The rows are grouped in 3 ways, from coarse to fine. Each group lies inside one group of the grouping before and may be the whole of it. The rows also spread widely along 12 directions, which tell nothing about the answers.
Known rows, each followed by its group in each grouping:
6, -5, 11, 17, -13, 7, 4, 12, 14, -7, 3, 6, 0, -10, 19, 12, -4, 14, -1, 1, 5, 1, -3, -8, 6	Dela Q_713 Q_902
12, 6, 4, -2, 1, -7, 8, -3, 12, 6, -6, 7, 8, 15, 2, -4, 19, -3, 1, -4, 3, 4, 29, 0, -1	Gura Q_933 Q_503
-19, -23, 0, 16, -10, 15, 10, 7, 10, -16, 7, -1, 10, -16, 12, 14, -13, 0, 2, 2, -7, -5, -15, 4, 15	Dela Q_610 Q_289
-4, 10, -15, -12, 7, -4, -8, -20, -13, 7, -6, -5, -5, 3, -16, -7, 6, -12, 5, 10, -2, 3, -4, 3, -5	Gura Q_518 Q_505
6, 5, -7, -18, 33, 0, 7, 0, -18, 14, -11, -2, -16, 10, -5, -19, 18, -4, 10, 11, 0, 0, -16, -2, -5	Dela Q_27 Q_499
-10, -6, -5, -3, -2, -7, -12, 3, 13, 27, -5, 3, -1, -14, 16, 15, -10, 3, 33, 20, -4, 14, 14, 4, 21	Gura Q_710 Q_213
5, 1, 1, -11, 19, 2, 0, -6, 3, 16, -12, 0, -15, 21, -6, -5, 29, 1, 1, 9, -1, 2, 10, 1, -8	Gura Q_933 Q_872
-10, 1, 2, -3, 1, 0, 3, 10, 3, -3, -6, 1, 10, -5, -1, -2, -9, 3, 6, 0, -9, 5, -15, 4, -7	Pora Q_343 Q_711
-8, -12, 12, -1, 4, 6, 6, 0, 13, 6, -7, 0, 2, 3, 6, 6, 0, -1, 13, 7, -15, 0, 1, 9, 11	sufod Q_230 Q_988
-4, 3, 19, 1, -4, -4, -22, 23, 39, 3, -7, 2, 13, -3, 12, 10, -3, 30, -5, -5, -1, 5, -4, 2, -22	sufod Q_230 Q_512
-7, -24, 9, 10, -5, 10, 2, 11, 5, 6, 9, 10, 2, -4, 8, 10, -9, 14, 12, 4, -2, -1, 5, -2, 2	Pora Q_737 Q_148
13, 13, 5, -5, 0, -4, 11, -10, 9, 6, -15, -1, 0, 20, -6, -5, 23, -9, 0, 1, -4, 8, 12, 1, -5	Gura Q_785 Q_258
20, 23, -8, 0, -9, 2, 14, -5, -7, 3, 1, -3, 0, -6, 7, -1, -7, -5, 18, 1, 5, 0, 9, -10, 22	Pora Q_245 Q_434
-17, -15, 6, 11, -19, 0, -12, -2, 1, -8, 2, 18, 12, -1, 5, 12, -5, 3, 9, 5, -2, 1, 12, 1, 9	Pora Q_737 Q_578
-18, 4, -11, -5, -8, -12, -8, -9, 2, 3, -5, 3, 15, -3, 5, 3, -9, -13, 20, 5, -5, 4, 13, 17, 24	Dela Q_610 Q_794
15, 6, -5, 6, -6, -12, 35, -3, 29, 16, -9, -13, 3, 3, 6, -8, -6, -12, -4, -17, -12, 19, -5, 6, -13	Dela Q_610 Q_826
-29, -10, -2, 17, -19, 4, -7, -7, 7, -21, 6, -5, 3, -8, 1, 10, -9, -9, -18, -2, -7, 0, -12, 8, -3	Gura Q_518 Q_975
-2, 4, 2, -12, 6, -22, -15, -4, 10, 20, -12, 11, 2, 16, 2, -9, 10, 3, 6, 2, 0, 11, 17, 8, -11	Dela Q_713 Q_982
-22, -1, -10, -3, 6, 6, 7, -1, 1, -21, 0, -8, 21, 2, 0, -5, 2, -11, -14, -11, 4, -9, -2, 12, 6	Gura Q_785 Q_224
8, 19, 4, -13, 1, 8, -21, -21, -1, 16, -3, -12, -21, 16, -17, 1, 8, -2, 9, 9, 0, -7, 4, 2, 6	sufod Q_683 Q_636
-12, 2, -10, -4, 2, -9, -4, -8, -13, -5, 6, 4, 5, 6, 0, -9, 2, -12, -2, 1, 10, -3, 14, 4, 6	Gura Q_785 Q_747
-13, 22, -12, -20, 16, 3, -1, -7, 1, -14, -18, -11, 17, 7, -3, -9, 9, -10, 0, -7, -1, -8, -3, 13, 16	sufod Q_230 Q_360
5, -2, -22, 13, -1, -8, 19, -3, -8, -5, -13, 6, -2, -10, 13, -5, 3, -4, -3, -1, 5, 12, -11, -19, -7	Pora Q_737 Q_595
-7, 0, 3, -6, 16, 1, 8, 12, 17, 9, 8, -12, -1, 13, 13, -8, 0, 7, -5, -16, 9, -6, 8, 12, 2	Dela Q_27 Q_681
0, -6, 22, 15, 0, 11, 23, 16, 7, -25, 3, 3, -2, 8, 10, -3, 17, 1, -23, -8, -4, -4, -8, -7, -6	Gura Q_933 Q_277
-1, 25, -15, 0, -16, -3, -43, -13, 7, -7, 10, -8, 0, 5, -13, 7, 2, 14, -21, -8, 30, -9, 12, -6, -13	Gura Q_785 Q_258
1, -3, 13, -3, 3, -1, 17, 7, 12, -2, -6, 0, 15, 2, 2, -6, -3, -5, 5, -6, -14, 4, -4, 6, -3	sufod Q_230 Q_360
2, 11, 3, -6, 16, 3, 28, 1, 4, -11, -21, -8, 1, 10, 6, -13, 17, -13, -3, -4, -11, 2, -12, 3, 7	sufod Q_230 Q_512
7, -1, 0, 9, -1, -4, 21, -1, 22, 16, -1, -10, -8, 3, 14, -1, -3, -8, 3, -8, -5, 10, 1, 5, 2	Dela Q_27 Q_499
-6, -15, 26, 13, -9, 13, 16, 13, -16, -11, 18, 3, -6, -9, 4, -1, -12, -9, 4, 11, -12, -3, -16, -2, 10	Gura Q_785 Q_224
-1, -10, -2, 11, -13, -6, 5, -8, 16, 7, 13, -2, 2, 4, -3, 2, -7, -4, -10, -9, -1, 7, 10, 4, -18	Gura Q_518 Q_975
-10, 8, -1, 2, -4, -23, -11, -6, 12, 11, -19, 5, -7, 1, 16, 4, 9, -1, 4, 12, -7, 21, 5, 1, -6	Gura Q_518 Q_505
-13, -20, 20, 7, -9, -1, -15, 3, 16, -5, 2, 17, 14, 10, 5, 11, 4, 10, 3, 1, -4, -4, 20, 8, 2	sufod Q_230 Q_988
6, -22, -13, -5, 11, 11, -7, -6, -15, 18, 14, 8, -1, -7, -16, 2, -4, 5, 22, 13, 7, -10, -4, -5, -3	Dela Q_27 Q_499
7, 19, 7, -12, -2, -13, 0, 8, 6, 4, -10, 8, 18, 4, 0, -7, 2, 5, 15, -1, 0, 5, 8, 5, 3	Dela Q_610 Q_826
4, 6, -3, 0, 3, 8, -1, -1, -4, 7, 6, -6, -15, 2, 1, -2, -2, 8, 1, 1, 4, -5, -4, -7, 0	Pora Q_245 Q_434
5, -5, 12, 4, 1, 12, 18, -4, 17, 10, -11, -7, -8, 3, 8, 10, 4, -5, 14, 8, -18, 3, -3, 3, 16	sufod Q_230 Q_988
-26, -4, -4, -3, -5, 14, -22, -3, -6, -10, -2, -1, 5, -5, -8, 9, -9, 4, 5, 7, -5, -8, -12, 6, 7	Pora Q_737 Q_595
-1, 18, 24, 6, -1, -23, 10, 33, -1, -7, -8, 13, -1, -10, 39, -9, -1, 3, 7, 7, -1, 18, -1, -9, 10	Gura Q_933 Q_872
-5, -13, -9, 13, -5, 16, 7, -8, 5, 3, 17, -8, -11, -10, 5, 13, -10, 0, 0, 4, 5, -5, -1, -2, 8	Gura Q_518 Q_975
-19, -4, -13, 7, -12, 1, 12, 2, -6, -36, -12, 4, 32, -20, -2, -2, -8, -17, -3, -2, -14, 2, -33, 2, 1	Dela Q_610 Q_289

New rows, each followed by its group in each grouping:
-2, 1, 3, 2, -15, 3, 4, -8, 12, -9, 3, 0, 21, 4, -16, 4, 0, -7, -4, -8, -7, -1, 7, 8, -9	Gura Q_518 Q_975
11, 19, 4, -9, 5, -2, -4, -10, 1, -3, -19, 1, -2, 24, -14, -9, 29, -6, -4, 0, -3, -1, -2, 2, -8	Dela Q_27 Q_499
5, -6, -4, -1, 9, 2, 4, 6, -2, 9, 14, -1, -2, -2, 1, -6, -7, 4, 3, -5, 10, -4, -4, -2, -5	Dela Q_27 Q_499
-22, -11, -4, 4, 4, -2, -9, -2, 8, -10, 14, -5, 2, 19, -1, -8, 6, 0, -25, -21, 13, -11, 9, 14, -10	Dela Q_27 Q_681
11, 24, 12, -3, 2, -28, -6, 16, -3, -5, -12, 21, 7, 9, 20, -12, 21, 8, -1, 2, 13, 11, 22, -14, -5	Gura Q_933 Q_503
-13, 4, 13, 4, 0, -5, -4, 5, -15, -14, 4, 4, -8, 8, 4, -11, 2, -9, -5, 2, -3, -2, -12, 4, 6	Dela Q_27 Q_499
2, -3, 0, 14, -19, -5, 0, -9, -4, -8, -3, 14, 3, -6, 2, 9, 6, -6, 3, 11, -3, 7, 2, -9, -3	Gura Q_518 Q_975
-9, -6, -20, 12, -9, 5, -2, -9, -5, -20, 9, -9, 7, -11, -14, -3, -11, -11, -21, -13, 4, -6, -30, -1, -17	Dela Q_27 Q_499
4, -1, -11, -1, -3, -13, -32, -11, -2, 22, -7, 11, -10, -3, -4, 6, 4, 8, 15, 18, 6, 8, 1, -7, -12	Dela Q_27 Q_499
15, 2, -26, 3, -2, -2, 0, -13, -7, 2, 10, 0, 2, -4, -12, -2, 3, -3, -3, -4, 20, -3, 9, -14, -6	Gura Q_710 Q_213
11, 19, -15, -5, 1, 16, 5, -12, 3, 3, 16, -18, 0, 2, -7, 1, -4, -6, 3, -9, 19, -14, 18, 3, 23	Gura Q_933 Q_872
-4, -1, 20, 1, -1, -3, 4, 14, 13, 13, -3, 1, 0, -2, 14, 2, -8, 1, 18, 7, -14, 9, -6, 9, 8	Dela Q_27 Q_499
-7, -20, 14, 4, 1, 4, -11, 0, -10, 9, 17, 11, -12, 10, -4, 0, 1, 1, 10, 11, -1, -7, 5, 5, 2	Dela Q_27 Q_499
7, 5, -8, -1, 8, 17, 12, 0, 10, -2, -11, -7, -1, -4, 7, 6, 9, 6, 2, 2, 5, -5, -10, -4, 11	Dela Q_713 Q_902
-8, -6, -2, 18, -17, 2, 9, 0, 30, -7, 12, -10, 11, -9, 13, 13, -13, 2, -14, -16, 5, 3, 5, 4, -2	Gura Q_518 Q_505
-6, -14, 6, 10, -1, 8, -10, 4, -5, -14, 0, 15, -4, 3, 3, 9, 21, 9, -6, 11, 6, -6, 3, -10, -1	Gura Q_933 Q_872
-4, -1, -7, 9, -14, 4, -1, -6, -9, -9, 3, 0, 1, -7, -8, 0, -11, -3, -3, -2, -1, 0, -12, -8, -6	Pora Q_737 Q_595
-1, -4, -20, -1, 5, 18, -8, -5, -6, -11, 5, -4, 8, -16, -6, 7, -5, 6, 4, 3, 13, -15, -10, -8, 8	sufod Q_230 Q_512
-10, 6, 14, -7, 3, -1, -28, 8, -6, -2, 12, 7, -4, 9, -2, -4, -1, 16, -3, 2, 12, -9, 5, 4, -2	Dela Q_713 Q_902
-7, -13, -21, -3, -5, 13, -11, -16, -9, -2, -2, 5, 18, -14, -20, 10, -6, -10, 21, 11, -4, -8, -10, 5, 8	Dela Q_27 Q_499
-9, 3, -2, -5, 9, 0, 8, -1, -3, -11, 0, -6, 3, 14, -6, -15, 8, -7, -14, -10, 0, -5, -9, 6, -7	Dela Q_610 Q_289
5, 25, -24, -15, 21, 11, 14, -17, 4, 15, -10, -33, -22, 9, -2, -8, 10, -12, -4, -1, 8, -1, -6, 4, 11	Gura Q_785 Q_258
-2, -3, -3, -8, 11, -10, -7, -2, -6, 9, 8, 8, 4, 7, 2, -11, -1, 0, 11, -1, 10, -3, 21, 3, 4	sufod Q_230 Q_512
-12, 8, -1, -8, 15, 4, 13, 0, -9, 8, -8, -12, -16, -2, 13, -7, -3, -17, 19, 13, -12, 3, -16, 10, 29	Dela Q_27 Q_499
4, 14, 12, 8, -12, -4, 5, 4, 11, 2, 13, -11, -12, 6, 11, -2, -10, 0, -5, -8, 5, 1, 4, 4, 10	Dela Q_610 Q_794
-15, -2, -19, -18, 19, -1, -20, -20, -14, 33, -6, -9, -26, 6, -4, -3, 2, -11, 26, 22, -3, 2, 1, 14, 17	Dela Q_27 Q_681
-2, 3, 0, -16, 16, 6, -14, 8, -8, 11, 10, 0, 1, 1, -7, -4, -1, 13, 9, 10, 12, -9, 2, 0, -5	Gura Q_785 Q_747
-5, 5, -9, -18, 14, 9, 2, -16, -28, 3, -8, -5, -7, 0, -25, -11, 6, -18, 13, 20, -14, -2, -21, 4, -2	Gura Q_518 Q_975
5, 4, -17, 12, -16, 1, 3, -25, -18, 2, -5, 0, -18, -3, -3, 3, -2, -17, 10, 12, -1, 6, -1, -12, 15	Pora Q_737 Q_595
-12, 9, 12, -5, -7, -1, -26, -2, 4, 7, 1, -1, -2, 5, -1, 6, -2, 2, 7, 12, -3, 1, 6, 9, 6	Gura Q_785 Q_224
-16, -25, -3, -3, 14, -9, -4, 0, -6, 16, -13, 13, -6, 0, 3, -4, 8, -6, 16, 19, -16, 11, -13, 5, -10	Dela Q_27 Q_499
-7, -1, 28, -1, -9, -6, -7, 17, -2, 3, -6, 17, 3, 1, 8, 1, -2, 8, 20, 14, -19, 8, -2, 1, 1	Pora Q_245 Q_434
9, -5, 5, 5, -3, 20, 10, 7, 11, -1, 17, -5, 6, -2, 0, 9, -3, 11, 0, -5, 14, -11, 8, -5, 5	Gura Q_785 Q_258
-7, -3, -1, 8, -12, 3, -9, -1, 2, -9, 3, 5, 7, -7, -3, 7, -1, -2, 0, 5, 0, -1, 1, -1, 1	Gura Q_933 Q_872
1, 14, -8, -4, 5, 9, 11, -3, 25, 8, 6, -21, 5, 3, 4, 2, -4, -3, -4, -15, 7, -4, 13, 9, 9	Gura Q_933 Q_277
1, -3, 16, 6, -8, 1, -15, 0, 7, 0, 16, 1, -6, 9, -3, 3, -6, 10, -6, -4, 6, -8, 7, -1, -6	sufod Q_230 Q_988
-12, 3, -11, -8, 9, 9, -30, -10, 3, 25, 6, -13, -22, -1, 3, 10, -7, 8, 16, 15, 9, -6, 0, 8, 17	Dela Q_27 Q_499
-3, -5, 39, 12, -24, -8, -22, 13, 21, -1, -4, 19, 4, 10, -1, 12, 10, 13, -2, 10, -16, 11, 7, 2, -20	Gura Q_933 Q_872
-20, -11, 0, 1, 13, -6, 0, 13, 0, -4, -8, 6, 3, -4, 16, -4, 3, 1, 2, 4, -4, 4, -15, 4, -2	Dela Q_27 Q_499
-5, -9, 7, 0, 6, 5, 15, -5, 12, 2, -6, 4, 3, 15, 3, 3, 18, -3, 0, 2, -7, 0, 15, 7, 2	Gura Q_518 Q_975
6, -10, 8, 11, -4, -5, 14, 5, 2, 10, 4, 4, -11, 0, 15, -1, -2, -5, 9, 4, -3, 8, 0, -2, 5	Dela Q_27 Q_681
12, -8, 8, 17, -18, -23, 2, 10, 16, 3, -4, 19, 11, -7, 8, -1, 1, 5, -7, -2, -4, 21, 4, -14, -33	Gura Q_933 Q_503
-6, 0, -2, 0, 0, 7, 19, 5, 2, -16, -22, 1, 19, -12, -4, -1, 7, -15, 4, 6, -21, 8, -24, 3, -1	Gura Q_933 Q_872
0, 12, 8, 5, -2, -3, 1, 0, 0, -12, -10, 5, -8, 7, 9, 0, 20, -4, -7, 6, 0, 2, 3, -7, 5	Gura Q_933 Q_277
-22, -11, -7, 8, 0, 6, -8, 1, 10, -13, -3, -3, 4, -6, 11, 7, -1, 4, -11, -5, 2, -5, -12, 1, -1	sufod Q_683 Q_636
21, 9, 23, 3, -10, -3, 8, 7, -10, 2, 25, 10, 0, 15, 4, -8, -2, -1, 13, -7, 16, -10, 32, -1, 22	Dela Q_27 Q_681
22, 10, 11, -6, 1, 4, 10, 13, 7, 3, -10, 7, 14, -6, -4, -3, 2, 11, 11, 2, -3, 4, -11, -6, -12	Dela Q_713 Q_902
8, 7, -8, 7, -8, -3, 11, -1, 12, -11, 5, -1, 18, 2, -2, -4, 3, -5, -12, -18, 11, -1, 14, -1, -6	Gura Q_933 Q_872
-7, -4, -7, 1, -5, -3, -17, -1, 15, 4, -9, 7, 11, -6, 7, 13, 6, 9, 3, 8, 4, 5, 7, -1, -5	Gura Q_785 Q_224
